The rows of a group lie close to one hidden flat surface of 9 dimensions, which passes through zero. Surfaces can cross.
Known rows, each followed by its group:
[ 107, -375,   95,  202, -219, -209,  247,  -88,  236, -179,  -82,    4,
   91, -285, -566, -186,  617]	(1)
[  94,   28,   61,   86,  -34,  295, -258,  137, -177,  -72,  115, -136,
  -72,  171,  163, -175,  376]	(2)
[  28,  240,   35, -480, -205,  -89, -152, -460,  286,   43,  119,  326,
  -21,  140,  -40,  -93, -400]	(2)
[ -18, -223,  168, -113,  385, -138,  461, -232,   30,  -44,  130,   30,
   28, -169, -154,  155,   78]	(0)
[ 248,   79,   44, -272,  101,  101,  138, -197,  469, -444,  -19,   12,
  102,  166,  231,  234,  182]	(2)
[  71,  171, -236,   85, -437,  -77, -382, -264,  451, -412,  -21,  -15,
  328,  328,  110, -323,  113]	(3)
[-168,  175, -111,   67,  -78, -129,   96,  182, -287,  247, -114,    3,
   54, -231,  -56,  168, -399]	(3)
[-155, -470,  226, -118, -117, -297,  669,  -91,    4,    0,  -80,  216,
 -131,  -30,  107, -146,  -18]	(2)
[ 193,  172,  -83,    4, -323, -163,  -36, -249,  482,  163, -102,  504,
   16, -315,   96,  219, -187]	(3)
[ -38,  -52, -199,   82,  107, -257, -313,  240,  315,  170,  119,  493,
 -245, -300,  -61,  -67,  -48]	(1)
[ 255, -158,  -21,  118,   44, -288,  359, -876,  198,  285, -134, -283,
   88,   48,  449,  285,  107]	(1)
[ 156, -409,   74, -161, -108,   88,   37,   30,  100,   61,  169,   62,
 -167, -124, -615,  -33,  586]	(2)
[ -12,  269,  319, -230,   17,  158,   13, -191,  214, -547,  -38,  108,
  192,  274,   77, -246, -212]	(1)
[  40,  106,  227,  107, -163,  119,  102, -274, -299,  636, -148,  -23,
   12, -441, -672,  244, -344]	(0)
[ 111,   41,  -33,  140,  -75,   24,    2, -249,  146, -150, -109, -199,
  181,  199,  317,   25,   89]	(2)
[-244,  217,  -53,  181,  -56,  -69, -261,   75, -306,  135,   21,  -40,
  120, -108, -329, -224, -305]	(2)
[-160,  205,  330,  -10,  150,   65,  343,  188, -368, -341, -109, -204,
  198, -162, -340,  -88, -100]	(1)
[  69,  154,  -60, -519,  239,   86,  -86,  -91,  222, -378,  180, -118,
   65,  295, -107,  103,  -10]	(0)
[ 300, -447, -225,   89, -297,  192, -172,  171,  -41,  653, -118, -229,
 -398,  -60, -160,  331,  470]	(0)
[ 147, -423, -318,  -44, -295,  -34,  -92, -180,   27,  565, -127, -348,
 -209,  178, -162,  184,  149]	(0)
[-244,   38,  262,  126,  335,  150,   53,  465, -299,  304, -220,  169,
 -318,  -90,  270,  -24, -603]	(1)
[ -77, -280,  -49, -277,  302, -107,  185,  -19,  205, -226,  313,  240,
  -88,  155,  186,   25,   95]	(1)
[  72, -153,  543,   85,  128,  378,  108,  430, -150,  -93,    9,  255,
 -239, -315, -423, -163,  347]	(3)
[ -73,  216,    9,  269,   44,    8, -177, -318, -100,  180,  -83, -194,
  229,   -4,  -52,  -28, -336]	(0)
[   0,  289,  113,  -32,  -83,   42, -268, -305,  116,   76,  -14,  205,
   12,  121,  229, -171, -393]	(3)
[ 143,  364, -195, -348, -162,  290, -231,  208, -163,  146,  -12, -202,
  -11,  -33, -360,  406, -127]	(3)
[   6,  -73,   86,  -35,  151,   27,  221,  111, -128,   -5,   -6,   -3,
 -145,   79,  448,   85,    3]	(2)
[  37,  124,  -26, -340, -362,  166, -226,   71,    9,  101,  -37,   32,
  -60,   -3, -588,   14, -126]	(0)
[ 256, -150, -244,  -51, -272,  107, -203,  217,  220,  127,  -14,  -45,
 -128,  -81, -325,  234,  450]	(3)
[ -90, -287,   16,  185, -295, -379,   62, -119,  540, -257, -110,  473,
  -19,  116,  455, -471,   24]	(2)
[-418, -351, -180,  409,  156, -530,   23,  438,  -28,  221,   30,  437,
 -206, -309,  165, -297, -195]	(0)
[-258,  108, -184,   -1,  183, -125,  255,  169, -587, -153,  212, -340,
  278,   28,   25,   76,   12]	(1)
[-160, -118, -236,  122,  367, -294, -137,  -93, -144,  491,  232,  -27,
  -39, -374, -606,  153, -103]	(2)
[   0, -482,  308,  497, -276,  -40,  519,  188, -252,  125, -150,   78,
  -65, -362,    5, -111,  486]	(0)
[ 294,  -19,  -16, -111,  136,  407, -222,  189,   91,    6,   70, -161,
 -121,  -31, -307,  288,  450]	(0)
[-243,    0,   64,  118, -382,   86,  -75,  477, -306, -336, -154, -233,
  193,   77, -573, -429,   81]	(0)
[-134,  365,  101,  143,  199,  165,  334,  470, -517, -281, -124, -279,
  243, -184,  147,  276, -122]	(3)
[  -9,  398, -132, -248,  -32,  406, -524,  331,  -59, -204,  175,   47,
    5,  308,  143,    1, -158]	(1)
[-152,   46,   74,   49, -430, -311,  155, -339,  187,  -98, -134,  263,
  248,  -85, -212, -280, -309]	(3)
[ 143,  -35, -139,  261,  -57, -171, -458,   18,  610,  -29,   -1,  435,
 -163, -164,  157, -206,  264]	(1)
[  -5,   78,  -27, -457,  227,  346, -482,  268, -146,  -90,  252, -177,
 -197,  302, -452, -163,   97]	(3)
[-165, -327,   54,  403,  216, -529,  562, -229, -203,  385, -197, -124,
  -23, -379,  132,   55, -120]	(1)
[-237, -414, -147,  344,  118, -477,  419, -256, -227,  471,  -82, -213,
   90, -277, -261,   99, -156]	(2)
[-166,  -54, -498, -140,  328, -456, -182,  340,  270,  136,  255,  388,
 -219, -233,   73,  178, -206]	(3)

New rows, each followed by its group:
[ 228, -114,  194, -123,  -38,  231,  -75,   63,  393, -483,  128,  158,
   67,  -82, -573,  -90,  617]	(0)
[-163, -288, -196,  -22,  257, -118,  274,  277, -388,  -28,   88, -456,
   19,   80,  -98,   96,  202]	(3)
[ -38,  112,   95,   89,  244,  113,  -77,  618, -146,  108,   87,  418,
 -232, -474,  -67,  123,   -5]	(0)
[ -29, -477, -239,   56,   39,  -51, -122,    1,  161,  375,  115,  173,
 -323,  259,  515,   47,   14]	(1)
[  82,   75, -237,  -12,  716,  219, -412,  146,  119, -152,  177, -357,
    8,  148, -111,  244,  170]	(0)
[-239,  188,  -48,  185, -259, -138,  -55, -242, -229,  -70, -198, -334,
  331,  294,   36, -331, -432]	(0)
[ -96, -705, -135,   47,  -49, -237,  133, -138,   62,  -93,  112, -319,
    2,  293, -328, -360,  528]	(3)
[ 193,  124,  272, -251,   77,  306,  307, -138, -279,  238, -202, -338,
  -80,  -61, -187,  417, -113]	(1)
[ -55,  -22,    7, -195, -302, -134,  155, -177,  -22,  117,  -68,   50,
    9,   52, -139,  -60, -221]	(0)
[ -10,  440,  -82,  120,  -29, -140, -217,    2,  -42,  -54,  -34,    0,
  181, -266, -144,  -24,  -87]	(1)
[ 180,  -97,  400,  308, -126,  201,  473,  134, -141, -270,  -53,  170,
   42, -188,  498,    5,  577]	(0)
[  70, -651,  -68,  399, -132, -291,   -3, -205,  440, -126,   96,  190,
  -78,  113,  258, -403,  695]	(2)
[-173, -112,  117,  112,  295, -378,  628,   45,   17,  -70,   -9,  337,
   29, -401,  211,  181, -167]	(3)
[ -50,  -48, -221, -162,  -65, -390,   11, -185,  409,  -10,  101,  389,
   -4, -127,  -43,   18, -161]	(3)
[  84,  107, -254, -432,  113,  -19, -343, -330,  326,   16,  112, -141,
   17,  269, -311,  127, -220]	(0)
[  45,  318,  -24,  165,  -61,   -9,  -85, -157, -164,   28, -137, -238,
  199,  -52,  102,   35, -114]	(1)
[ 109,   26, -159,  187,  -49,   58, -120, -101,  -18,   68,  -89, -231,
  -14,  272,  645,   56,   68]	(0)
[ 126,  315,   57, -154, -400,  233, -360,  428,  136, -108,   21,  470,
 -174, -159,  -99, -108,   52]	(0)
[  19,  -20,  -63,  202, -684,  199, -412, -186,    3,  432, -301, -107,
  -40,  309,   65, -196, -262]	(1)
[  57,   30,  -82,    8,  217,  122,  112,   -5, -301,  175,   36, -326,
  -32,  114,  372,  329,   -3]	(1)
[ -38, -151,  167,   67,   44,  -23,  675,  282,  -37, -260, -343, -152,
   89,  -52,  250,  238,  -29]	(2)
[-340,  229,  -64, -100,  233, -261,  250,  209, -450,  -47,  140,  -16,
  159, -259, -225,   36, -368]	(1)
[ -76, -130, -363,  226,  -16,    6, -318,  749, -172,  146,  -45,  -53,
 -332,  123,  597,  -36,  172]	(0)
[ -75,  232,  113, -596,   62,   47,  290, -429,  -50, -432,  225, -113,
  301,  432,   18,   27, -282]	(1)
[ -76,  197, -102,  108, -315,  -74, -161, -189,  103, -621,   96, -121,
  492,  262,  -32, -404,  242]	(1)
[-197,  171,   12,  172,  -53,  132, -150,  371, -353, -264,  -59, -241,
  172,  102, -136, -266,  -22]	(3)
[ 157,  328,  -10, -401,   47,  274, -620, -367,  -13,    5,  466,   30,
   16,  155, -498, -141,  180]	(2)
[-179,  334, -115,  -65,  -43, -173,   -3,  198,  199, -758,   95,  132,
  399,   27,  -70, -196,  -52]	(3)
[ 141,   -2,  271,  185, -114,  114,  219,   48, -120, -120, -260, -294,
  114, -238, -393,  -12,  361]	(1)
[  26, -316,  351, -404,  239,  396,  159,  309,  175, -265,   71,  243,
 -280,  262,  -30,  -12,   71]	(1)
[-173, -365,  205,  118,  494,  127,  194,   62, -558,  163,   77, -461,
 -178,  264,  159, -173,  139]	(3)
[  -1,  678, -244,   57, -112,  -31, -301,   64, -405,  258,  -45, -256,
  191, -347, -299,  261, -254]	(1)
[  62,  130, -264, -369,  -22, -151, -264, -586,  344,  258,   51,  -25,
   18,  232,  -93,  134, -444]	(0)
[ 129,  281,   82, -137,   67,  306, -617,  223,  288, -174,  147,  338,
 -190,   56,  -54, -189,   81]	(3)
[  31,   37,  181, -180, -306,  235, -180,   56, -162,   65,   72,  171,
 -233,  228,  217, -306,   55]	(2)
[-141,  -10,   58,  301, -174,   94,   -2,  729,  -34, -429, -230,  -18,
  166, -256, -575, -194,  212]	(2)
[ 166,  459, -358,  274,   -1,  183, -312,  296,  -28, -133,  -92, -255,
  189,   68,  677,  387,   56]	(3)
[-235,  159,  259,  -66, -350,   75,  -13,  367, -193, -245, -104,  274,
  -10,   77,   -2, -481, -272]	(2)
[ -97,   39,   22,  -27,  740, -255,   72, -205,  293, -165,  266,  287,
   44, -170,   60,   78, -167]	(0)
[ 273,  -11, -102, -136, -666,  238, -184,  -87,  -28,  324, -185, -181,
 -125,  206,   28,  118,  156]	(0)
[ -35,  177, -529,  -99,   29, -350, -108, -263,   -6, -284,  448, -104,
  344,  106,  201,   78,  246]	(1)
[  91,  181, -187,   33,  246, -114,  166,   86,  300, -752,  111,  -77,
  349,  111,  524,  183,  334]	(3)
[-160,  156, -179, -431,  509, -241,  152, -176,   22, -225,  191, -108,
   19,  364,  534,  131, -436]	(0)
[  71,  -41,  -55, -315,   35,  167,  151, -157, -164,  -66,  182, -236,
   67,  292,   79,  226,   61]	(1)
[-202, -391, -167,  104,  -43,   61,   16,  435, -272,    7,  160,  -71,
  -58,  177,   32, -108,  220]	(1)
[ 223,   26, -133,   -4,  -17,   50, -234, -203,  367,  -42,   21,    0,
   36,   50,   16,  144,  196]	(2)
[ 143,  602,  442,  246,  305,  380, -103,   11,  -12, -436,   87,  300,
  253, -312,  146,   24,   35]	(0)
[-193,   40,   66,  277,  164,   43, -118,  634,  -85, -450,   48,  201,
  -27,  -20,  265, -375,  166]	(2)
[ -80,   39,   37, -500,  322, -149,  417,  -52,   15, -388,  185,   36,
   30,  218,  345,   76, -113]	(0)
[-135,  227, -269,  456, -210,  -83, -650,  349,  135,   45,  -91,  131,
  126, -188, -261, -256, -132]	(2)
[-142, -104,   54, -175,   64,   71,  363,  271, -375, -431,  -36, -532,
  169,  329,  -59,  -83,  149]	(0)
[ -24,  320, -132,   10,  -70,  -61, -198, -386,    3,  202,  -69,  -93,
  134,  153,  243,   49, -465]	(2)
[  61,  -76,  134,  446,   81,  199,  -96,  378, -174,  285, -305,  -99,
 -226, -148,  213,    8,   44]	(1)
[  82,  296, -152, -182,  372,   -9, -302, -249,  338, -213,  168,   53,
   71,  199,  268,   73, -160]	(0)
[-138, -365, -103,  444,  153, -291,  -78,  185,  122,  330,   23,  336,
 -195, -381,  -97,  -95,   52]	(0)
[-283,  125,   98,  259, -250, -342,  -22, -191,    0,  238,  -95,  431,
  111, -301, -161, -335, -574]	(0)
[  10,   76,  261,    5,  194,  171,   42, -299, -276,  469,  -70,  -21,
 -195,   33,  339,   50, -389]	(3)
[ -21,   91,   80,   84, -155,  118, -249, -425, -102,   44,  -73, -272,
   98,  450,  213, -346, -185]	(3)
[   7,  -25, -233, -375,  -11,   72,  -27,  162,  -79, -215,   20, -380,
  -24,  448,   72,   15,   36]	(0)
[  56,  -36,  447,  425,  155,  393, -343,  329, -122,  255,  -68,  317,
 -381, -182,  192, -353,  106]	(3)
[  81,  427, -302,  -78, -248,  238, -693,   88,   14,  134,   84,   27,
   12,  209,  184,   39, -207]	(1)
[-213,  381,  -18,  220,  455, -288,  195, -215, -179, -238,    0, -146,
  282,   45,  714,  -34, -400]	(1)
[ -58,  382, -267,  206, -342,   21, -387,   40, -324,  219,  -73, -240,
  186,  -17,  -45,  -16, -192]	(1)
